The same things were measured in two ways. Each way mixes the same 3 hidden numbers, adds some noise and spreads widely along 2 directions of its own, which tell nothing about the thing.
Some things both ways: the first way, then the second way.
[-28   6  19 -47 -19  -5  22  44   9   2  -6]
[ 17   6  11  11  17  -5 -34   9  21  -5  -8 -27  37]

[ 17  -7  13  79  -9  16 -33  42  34 -26  19]
[  8  14 -46  20  11 -10 -31  -5  16  36  24  -3 -12]

[-16 -23  31 -40 -32 -19  10  12 -26   7 -10]
[  2 -25   0 -16   6  -8  -2  26  11 -29  -9   8  33]

[-16   0 -30  40 -12 -15 -28   2  13 -25  -7]
[  1  13  15   5   2  22  32 -17 -21  21 -13  21 -11]

[ 23 -39  43  32 -26   1  -8  25  -8  -5  15]
[ -8 -36 -52 -21   5 -26 -46  23  32 -17  37   2   4]

[-26  -5  14   1 -35 -18   0  76  19   8 -17]
[ 15  -6 -25   8  21 -28 -56  26  42  -9  14 -24  38]

[ 24 -35  24  75 -14  13 -37  20   9 -16  24]
[-10 -20 -54  -4   7  -9 -42  -4  19  13  40   1 -15]

[-40  10 -17 -58 -15   5  -6 -31  -7 -19   6]
[ -2   7  67   1  -9  48  13 -36 -29  -2 -29 -14   5]

[ -5 -32  31 -11 -33 -10   0  27 -20   5  -2]
[  5 -24 -28 -19   6 -23 -12  37  33 -32   9  16  23]

[ 10  -9  27  67 -12   8 -13  61  37 -15  13]
[  7   9 -41  32  33 -12 -48  -7   3  51  25 -18  13]

[ 16 -11  18  35   5   1   7   7  18 -22  13]
[  4  -2 -28 -10  -7  -2 -23   0  32 -12  24   4 -19]

[-19  25 -34  34  19 -11   3   9  53 -40   3]
[ 12  38  27  24  -5  37  -6 -46  -5  28  -5 -23 -23]

[-42   0  29 -50 -44  -3  10  52   4  15  -2]
[ 12 -15   0   0  20 -19 -56  24  35 -23   3 -34  50]

[-10 -19  -2  -8 -19 -30  -4  -4 -16  -4 -16]
[-11 -21  20  -9   4  19  18  -8 -29  -3 -13  16  10]

Other things, the second way, with their names:
K692: [ -1 -41 -20 -20  13 -33 -15  53  25 -41   1  14  49]
K309: [-20 -25  16 -15  -2  29  -1 -21 -30  -3   1   6  -8]
K672: [  2  -7  24   5  13  13  -2  -2 -18   4 -18 -10  30]
K191: [ 11 -14 -51  -7  13 -34 -33  34  41 -14  23   3  14]
K895: [ -7 -10  22  -4   7  22   9 -10 -25   2 -14   6  13]
K435: [ -7 -25 -14 -22  -4  -2  15  17   2 -19  -2  26   2]
K15: [  9  13 -33  -2 -14   0  -7  -9  33   5  20   7 -35]
K373: [ -8 -14 -25   9  23  -4 -42  -4  -2  23  18 -13  12]
K812: [ -2   3  21  -8 -12  25  13 -18  -5  -9  -9  10 -12]
K440: [ 13  24  16  -6 -21  20  26 -14  14 -13  -9  12 -21]
K877: [  4  -1 -33  -3  -1 -10 -25   5  29  -4  21   3  -9]
K945: [ -7 -30 -30 -28  -9  -8  -8  13  23 -24  21  24 -14]
K503: [-15 -34  36 -35 -25  28  19  -7  -8 -42 -15  17  -3]
K988: [ 27  29 -28  27  22 -21 -20  15  31  20   5 -11  20]
K221: [ -1 -23 -40 -10   9 -21 -54  18  33 -12  30 -11  12]
K441: [  7  16   2  17   8  12 -25 -18   6  21   6 -21   0]
K622: [  6  10 -27   8   5  -4  -4  -4  10  19  12  11 -10]
K995: [ -5  -7 -16   1   7   4  20   3 -14  16   0  29  -4]
K374: [-14 -50 -29 -31  -1 -12 -16  22  16 -32  20  16   4]
K970: [  9  22  66   6  -4  41  42 -25 -29   0 -42   1   8]
K215: [ 20   8 -43  11  20 -28 -24  29  32   9  13   2  22]
K314: [  6   9 -31   0  -8   0   9  -2  17  11  17  24 -24]
K635: [  2  -8  49 -18 -15  28  13 -12  -5 -31 -25  -4   8]
K202: [ 29  41 -17  15   0  -9   5   5  36   5   0   2  -7]
K44: [  6   6  30 -25 -30  31  33 -14   9 -35 -15  15 -27]
K715: [-18 -33  26 -26 -10  25  10 -10 -21 -21  -7  12  -1]
K525: [ 15  28 -14  27  18   8 -42 -21  12  36  11 -26   0]
K278: [  0 -16  28 -36 -27  18  47   8   1 -48 -23  36  -7]
K284: [ -9  -1   6 -27 -33  33  39 -25  -1 -19   5  36 -53]

Some of these things the first way, each followed by its name:
[-40   9 -12 -60  -7   7  -8 -35  -9 -16  10]  K970
[  0  -5 -11  63  -7  -9 -21  35  30 -24   4]  K622
[ 28 -23  19  47  14   3   2   3  22 -25  19]  K314
[-17  15 -18  45   0 -10  -4  47  57 -22  -2]  K202
[  6 -18  10  47 -16 -27   3  49  20  -9 -14]  K373
[-50   3 -24 -13 -44 -14 -31  31  -5   2 -20]  K672
[ -6 -19   3 -17 -10 -21  15  -2  -5  -8  -5]  K895
[  3 -39  25   7 -36 -13 -16   6 -35   0   3]  K374
[  6  -4  -5  65   4  16 -38  13  26 -33  24]  K15
[  5 -35  17  -2 -18 -16  -2  -4 -23  -5   2]  K435
[ -1 -17  30  28 -22   4  -1  52  20   0   9]  K215
[-19 -35  43 -39 -60  -8 -15  24 -42  24  -8]  K692
[  6 -27  41  18 -31  14 -21  28 -12   4  21]  K221
[-51   9 -36 -47 -21 -28  -5  -7 -11  -9 -26]  K635
